There are 11 hidden switches. A switch that is on adds its own fixed numbers to the row, and there is some noise. The rows also spread widely along 13 directions, which tell nothing about the answers.
In the rows, zero is written as 128.
Some rows, each with its switches (1 for on, 0 for off) after it:
139 126 131 140 131 144 127 138 145 119 171 166 148 108 125 98 95 102
 130 136 115 124 135 146 128 145 131 131 125 155 86 117 127 124 138 142
 109 143 117 108 107 120 => 0 0 0 0 0 0 0 0 0 0 0
120 130 135 135 122 120 104 124 134 133 124 126 117 120 125 156 124 114
 122 116 138 143 125 112 122 109 149 123 125 131 133 133 134 136 137 118
 142 124 127 142 139 141 => 0 0 1 1 0 0 1 0 1 0 0
132 151 142 103 144 99 132 137 112 141 124 130 142 123 111 135 112 122
 124 126 125 102 82 95 131 128 146 129 132 145 108 130 131 153 145 101
 138 118 103 136 131 127 => 0 1 1 1 0 0 0 0 1 1 0
116 128 92 130 162 121 92 90 139 116 165 118 140 131 127 131 123 112 135
 123 124 119 112 148 105 105 149 103 125 101 117 138 131 124 113 162 111
 142 157 143 162 134 => 1 0 1 1 1 0 0 0 0 1 1
147 111 163 134 95 111 101 91 138 160 97 128 156 122 152 114 114 123 124
 112 124 116 104 84 132 128 109 86 119 133 150 142 144 109 144 141 118
 148 130 126 144 179 => 0 0 0 1 0 1 0 0 0 1 1
120 139 134 97 115 94 88 134 148 136 163 163 152 132 81 141 110 101 129
 139 143 135 109 109 114 134 156 120 153 113 105 131 166 123 108 147 137
 129 120 136 126 135 => 1 1 1 1 0 0 0 0 0 1 0
105 133 140 122 127 85 120 123 112 135 112 132 132 111 94 136 142 127
 132 131 162 131 131 117 127 119 158 129 142 136 134 134 142 133 149 118
 152 115 126 132 129 127 => 0 1 0 0 1 0 0 0 1 0 1
117 97 135 134 122 117 108 102 145 158 147 144 142 107 114 85 156 149
 117 122 136 138 134 123 108 104 173 107 123 141 132 130 156 99 136 175
 123 131 156 126 143 147 => 0 0 1 1 0 0 0 0 0 0 0
107 108 167 116 85 123 101 133 150 147 106 126 119 111 159 193 121 103
 105 113 121 144 123 55 151 149 119 139 118 152 147 140 114 126 128 87
 151 112 90 148 120 169 => 0 0 0 1 1 0 1 0 0 1 1
133 121 135 144 106 90 113 142 124 108 159 132 141 112 94 107 127 112
 151 94 153 149 132 132 93 145 147 142 117 131 91 151 130 118 149 142
 115 101 148 150 132 134 => 1 0 1 1 1 0 1 0 1 0 0
68 130 124 133 122 115 96 119 135 108 146 126 122 89 122 183 122 98 115
 102 119 127 154 131 133 105 165 120 136 137 165 136 133 120 134 103 133
 127 153 139 156 112 => 0 0 1 1 1 0 0 0 0 1 1
106 134 152 124 117 139 135 140 114 137 144 128 111 79 135 153 134 111
 110 132 135 125 134 102 145 93 184 141 116 146 147 134 112 140 161 63
 125 119 131 129 160 115 => 0 1 1 0 0 0 1 0 0 1 0
128 128 112 141 146 112 102 112 129 112 122 108 127 143 127 141 134 125
 132 114 137 138 115 137 106 113 127 123 121 114 131 137 121 131 131 142
 132 125 142 149 141 135 => 0 0 0 1 0 1 0 0 0 0 1
113 112 137 121 137 91 136 114 124 163 112 126 132 105 105 119 148 137
 111 133 149 114 97 98 132 118 156 132 131 149 132 133 130 139 153 125
 154 106 128 143 130 143 => 0 1 1 1 1 1 1 1 1 0 0
78 92 114 128 125 121 126 96 134 141 146 120 126 90 167 130 134 118 114
 120 95 110 130 89 141 121 129 139 105 135 151 127 92 115 126 129 119
 124 130 125 133 128 => 0 1 0 1 0 0 1 0 0 0 1
97 137 122 166 124 108 104 71 142 133 93 138 140 103 128 137 67 88 132
 115 120 87 137 152 150 113 102 64 146 137 159 129 163 122 151 150 130
 172 152 111 133 141 => 0 0 1 1 1 0 0 0 1 0 1
121 112 122 142 125 144 142 117 116 131 144 120 125 100 135 112 122 117
 127 124 129 106 130 136 134 118 133 114 109 122 134 143 115 117 149 124
 102 131 159 126 157 128 => 0 0 0 1 1 0 1 0 0 0 0
109 119 142 116 81 122 103 81 130 160 153 147 147 100 146 133 90 89 140
 130 122 122 119 73 135 117 140 106 117 98 127 132 134 122 119 126 114
 156 122 108 151 158 => 0 1 0 1 1 0 1 1 1 0 0
138 134 111 125 156 116 124 110 127 146 147 128 123 136 96 111 125 125
 141 164 163 124 87 138 117 106 155 118 120 99 79 141 134 143 137 150
 131 125 140 139 145 141 => 0 1 1 1 1 0 0 0 1 1 0
123 114 122 118 159 155 113 149 151 132 141 135 123 132 117 157 145 121
 81 127 117 119 114 139 129 119 143 111 155 147 149 135 143 123 125 142
 143 115 141 166 148 134 => 1 0 1 1 0 0 0 1 1 0 0
124 129 136 122 110 126 103 127 140 137 158 142 128 111 108 149 120 99
 124 142 150 146 118 110 122 109 170 130 127 114 114 138 135 134 130 117
 132 125 133 142 148 144 => 1 1 1 1 1 1 1 0 0 0 0
115 130 118 127 157 133 116 70 128 164 123 120 132 107 178 130 112 118
 111 134 106 96 95 92 140 86 150 108 113 131 141 114 118 153 131 116 128
 160 111 118 150 146 => 0 1 1 1 0 0 1 1 1 0 0
132 127 136 118 127 116 127 115 119 150 133 144 142 107 128 120 138 116
 117 157 164 114 131 123 139 114 144 115 136 117 151 121 144 130 129 119
 127 143 125 107 134 127 => 1 0 0 0 0 0 1 0 0 0 0
79 137 159 120 78 95 95 75 122 168 132 154 135 92 92 149 114 106 148 142
 161 153 143 85 125 78 194 99 137 101 146 132 169 124 140 121 149 148
 142 108 162 147 => 0 1 0 0 1 0 0 1 1 0 1
107 143 120 135 135 92 109 125 115 109 151 129 131 108 104 129 122 105
 144 127 154 133 136 143 114 113 162 140 127 116 121 132 131 139 141 114
 123 133 145 126 136 101 => 1 1 0 0 0 0 0 0 0 1 0
169 124 150 144 104 107 91 83 135 155 133 139 149 120 137 100 112 100
 150 140 177 135 99 108 117 117 141 102 107 97 92 152 139 125 145 150
 110 145 131 131 150 184 => 1 1 1 1 1 0 1 1 1 1 1
83 127 124 148 120 114 118 90 143 145 142 138 120 85 114 138 91 91 129
 141 129 116 122 125 144 98 155 118 122 128 130 132 131 136 153 119 133
 147 154 122 142 125 => 0 1 1 1 1 1 0 1 0 1 0
108 111 112 125 157 130 132 136 145 138 141 135 117 114 117 140 150 126
 93 142 139 113 123 142 137 120 144 130 142 143 144 125 128 126 130 138
 143 113 138 144 128 118 => 0 0 1 1 0 0 1 1 0 0 0

New rows, each followed by its switches (1 for on, 0 for off):
127 149 130 97 113 107 100 146 125 116 137 128 132 150 113 185 108 97
 133 110 126 138 102 93 111 142 123 130 140 105 117 134 129 143 105 110
 145 110 101 153 133 138 => 0 0 1 1 0 0 1 0 1 0 0
97 85 116 137 140 138 133 123 147 129 157 123 125 102 129 116 146 129
 106 128 108 122 129 132 130 127 136 135 121 145 136 137 109 109 136 147
 122 116 158 141 139 129 => 0 0 0 0 1 1 0 0 0 1 0
117 127 153 138 79 63 121 90 116 150 123 154 165 80 130 96 92 96 149 109
 146 105 132 96 132 144 116 112 123 133 137 124 144 120 148 128 116 145
 124 92 113 136 => 0 0 1 1 0 0 1 1 1 0 0
135 114 120 134 117 111 104 97 142 135 138 121 138 136 131 124 115 100
 145 138 141 138 102 114 113 137 106 122 117 93 109 141 119 129 118 147
 125 137 139 139 133 158 => 1 0 0 0 1 1 0 1 0 1 0
152 159 147 137 130 97 104 95 131 142 113 134 153 129 125 127 77 101 151
 125 129 121 82 100 119 117 131 102 117 135 94 132 140 156 152 126 131
 150 109 128 134 157 => 1 0 1 1 0 1 0 0 1 1 1
161 164 129 123 146 115 85 124 119 117 121 110 124 154 117 174 116 100
 141 140 179 146 90 125 112 101 158 125 123 89 102 148 130 165 135 98
 138 134 116 159 159 150 => 1 1 0 1 1 1 1 0 0 1 1
136 136 159 128 119 100 119 123 113 144 119 122 140 96 132 135 140 118
 115 118 153 122 113 103 129 107 162 124 120 143 154 138 134 140 159 87
 128 125 134 135 153 134 => 1 0 1 1 0 1 0 1 0 1 0
153 154 159 145 113 97 152 143 111 136 94 143 136 118 91 123 70 88 144
 136 166 91 100 134 149 152 94 100 138 134 112 149 149 145 183 109 125
 134 133 127 123 131 => 1 0 0 1 0 0 1 1 1 1 0
96 111 125 147 120 118 117 100 134 141 132 133 124 100 124 121 111 111
 130 127 128 124 134 122 135 115 139 121 118 133 124 134 131 124 146 138
 129 139 142 123 132 135 => 0 1 0 1 1 0 0 0 1 0 0
125 131 126 117 132 118 117 123 120 131 136 120 137 126 105 134 130 124
 124 118 137 110 111 132 120 115 147 99 136 114 138 146 147 120 134 130
 120 126 155 143 164 136 => 0 0 1 1 1 0 0 0 0 1 0
107 131 141 119 120 93 115 85 134 164 114 128 131 108 140 146 126 118
 133 153 144 133 110 77 138 114 146 129 114 131 122 120 123 147 129 108
 153 131 100 114 122 152 => 0 0 1 0 1 0 0 0 0 1 1
114 102 164 128 113 108 91 94 140 169 116 135 140 101 147 130 156 141
 107 117 142 144 126 85 127 100 171 110 120 148 158 133 149 113 142 136
 140 134 128 131 148 162 => 0 0 0 1 0 0 0 1 1 1 1
125 97 137 116 130 126 109 124 151 153 130 132 130 133 138 136 137 129
 103 129 125 127 106 98 133 136 124 118 130 132 130 135 132 117 120 150
 138 123 119 145 127 158 => 0 0 0 1 0 0 1 0 1 1 0
88 112 126 160 124 150 142 92 140 156 117 128 103 92 122 129 104 113 122
 139 121 115 135 133 149 96 140 100 114 140 142 137 133 126 165 131 132
 145 166 124 149 133 => 0 0 0 1 1 0 0 1 0 0 0
139 126 123 131 118 127 111 128 138 120 130 138 135 132 123 141 105 90
 125 147 146 121 121 138 139 144 102 122 143 108 125 133 127 128 122 127
 130 139 124 129 119 139 => 0 1 0 0 1 1 0 0 0 0 0
112 105 123 138 123 63 81 74 128 132 109 115 160 107 152 115 157 129 125
 102 155 124 142 120 115 125 127 118 126 124 172 124 138 111 120 149 129
 144 134 118 124 145 => 0 0 0 1 1 1 0 0 0 0 1
95 105 142 130 120 71 100 123 145 134 133 147 152 99 89 126 136 119 109
 111 153 123 137 127 127 138 148 120 155 152 151 135 166 110 140 153 143
 124 146 136 120 132 => 1 0 0 1 1 1 1 0 1 1 0
117 89 115 125 134 145 124 107 157 166 146 140 112 131 115 114 153 131
 112 178 151 143 113 123 131 118 140 128 127 108 110 133 128 117 116 167
 145 123 138 138 127 155 => 0 1 0 0 1 0 0 1 0 0 0
108 110 146 116 71 88 112 89 127 161 119 132 142 106 132 131 115 106 140
 125 141 121 117 67 135 136 115 110 118 104 140 143 130 109 125 130 128
 124 126 122 136 166 => 0 1 1 1 1 0 1 0 0 0 1
171 146 153 130 141 44 91 111 123 136 97 151 183 108 143 100 139 118 121
 123 194 102 117 134 130 151 131 123 143 160 131 112 155 138 141 123 134
 148 84 104 85 137 => 0 0 1 1 0 0 0 1 0 1 1
121 121 132 137 137 96 109 96 143 139 124 138 149 116 122 120 117 115
 122 131 137 110 112 126 130 118 128 100 143 133 141 125 142 123 139 153
 136 141 135 125 131 144 => 0 0 1 0 0 1 1 0 1 1 1
169 122 157 119 98 131 112 161 130 123 152 146 140 138 120 133 131 113
 134 122 151 159 112 107 110 154 129 138 117 122 88 149 118 119 135 131
 123 98 111 153 132 155 => 0 0 0 1 0 0 0 1 1 0 1
110 121 124 120 154 119 137 135 136 129 153 138 134 109 119 135 122 118
 111 132 118 102 108 124 137 129 140 125 133 149 119 132 120 128 141 136
 130 111 128 139 134 120 => 0 0 1 1 0 0 1 0 1 1 1
101 110 104 124 152 88 90 86 139 133 150 114 132 118 149 136 164 126 123
 136 143 144 124 114 109 106 150 139 118 108 139 123 113 130 104 148 139
 123 131 135 136 134 => 1 0 1 0 0 0 0 0 1 1 1
132 141 151 128 110 80 96 107 115 142 81 124 142 118 129 137 129 117 132
 118 167 130 129 104 129 127 137 122 136 133 146 124 152 141 139 99 147
 145 104 119 115 148 => 0 1 0 0 1 0 0 0 0 0 0
122 114 120 94 151 96 118 119 130 138 152 135 165 134 123 113 130 131
 118 113 110 99 89 103 115 146 130 118 140 130 120 126 135 121 112 158
 124 125 118 137 129 134 => 0 0 0 1 0 0 1 1 1 1 0
152 123 157 129 69 115 94 127 129 129 126 138 150 116 151 131 113 87 130
 109 136 133 132 95 125 151 103 118 126 114 143 142 130 111 125 110 109
 136 121 129 133 159 => 1 1 1 0 0 0 0 0 0 0 0
112 112 165 127 76 98 134 80 118 183 113 129 134 80 133 112 134 118 137
 153 151 134 116 57 141 106 150 121 102 125 142 139 121 126 155 105 134
 123 130 113 149 163 => 1 1 1 0 1 1 0 0 0 0 1
155 110 159 136 129 169 169 152 132 149 125 139 124 116 111 112 126 129
 109 156 129 118 101 121 148 132 127 114 123 162 106 150 116 125 176 126
 130 103 134 145 144 154 => 0 0 0 0 1 1 0 0 1 0 1
133 124 129 151 116 124 96 112 135 119 142 126 130 103 160 129 112 97
 131 109 135 135 133 120 123 124 140 139 102 132 112 133 109 133 137 111
 112 138 119 130 128 144 => 0 1 1 1 1 0 1 0 0 0 0
146 108 159 142 119 147 128 124 137 152 104 135 133 107 141 116 120 120
 104 132 136 100 116 122 156 127 125 93 126 154 137 153 137 111 168 125
 115 136 137 136 147 161 => 0 1 0 1 1 0 0 0 0 1 1
138 125 132 105 144 116 115 104 130 159 106 116 138 137 153 142 145 136
 111 131 125 119 85 81 125 119 131 119 121 133 134 125 121 140 119 124
 146 121 100 142 134 159 => 0 0 1 1 0 0 0 1 0 0 1
120 148 141 103 122 86 96 105 110 127 120 115 156 131 139 140 120 126
 148 85 104 134 102 64 99 122 156 133 119 134 121 123 122 143 125 104
 130 129 92 134 138 145 => 0 1 0 0 0 0 1 0 0 0 1
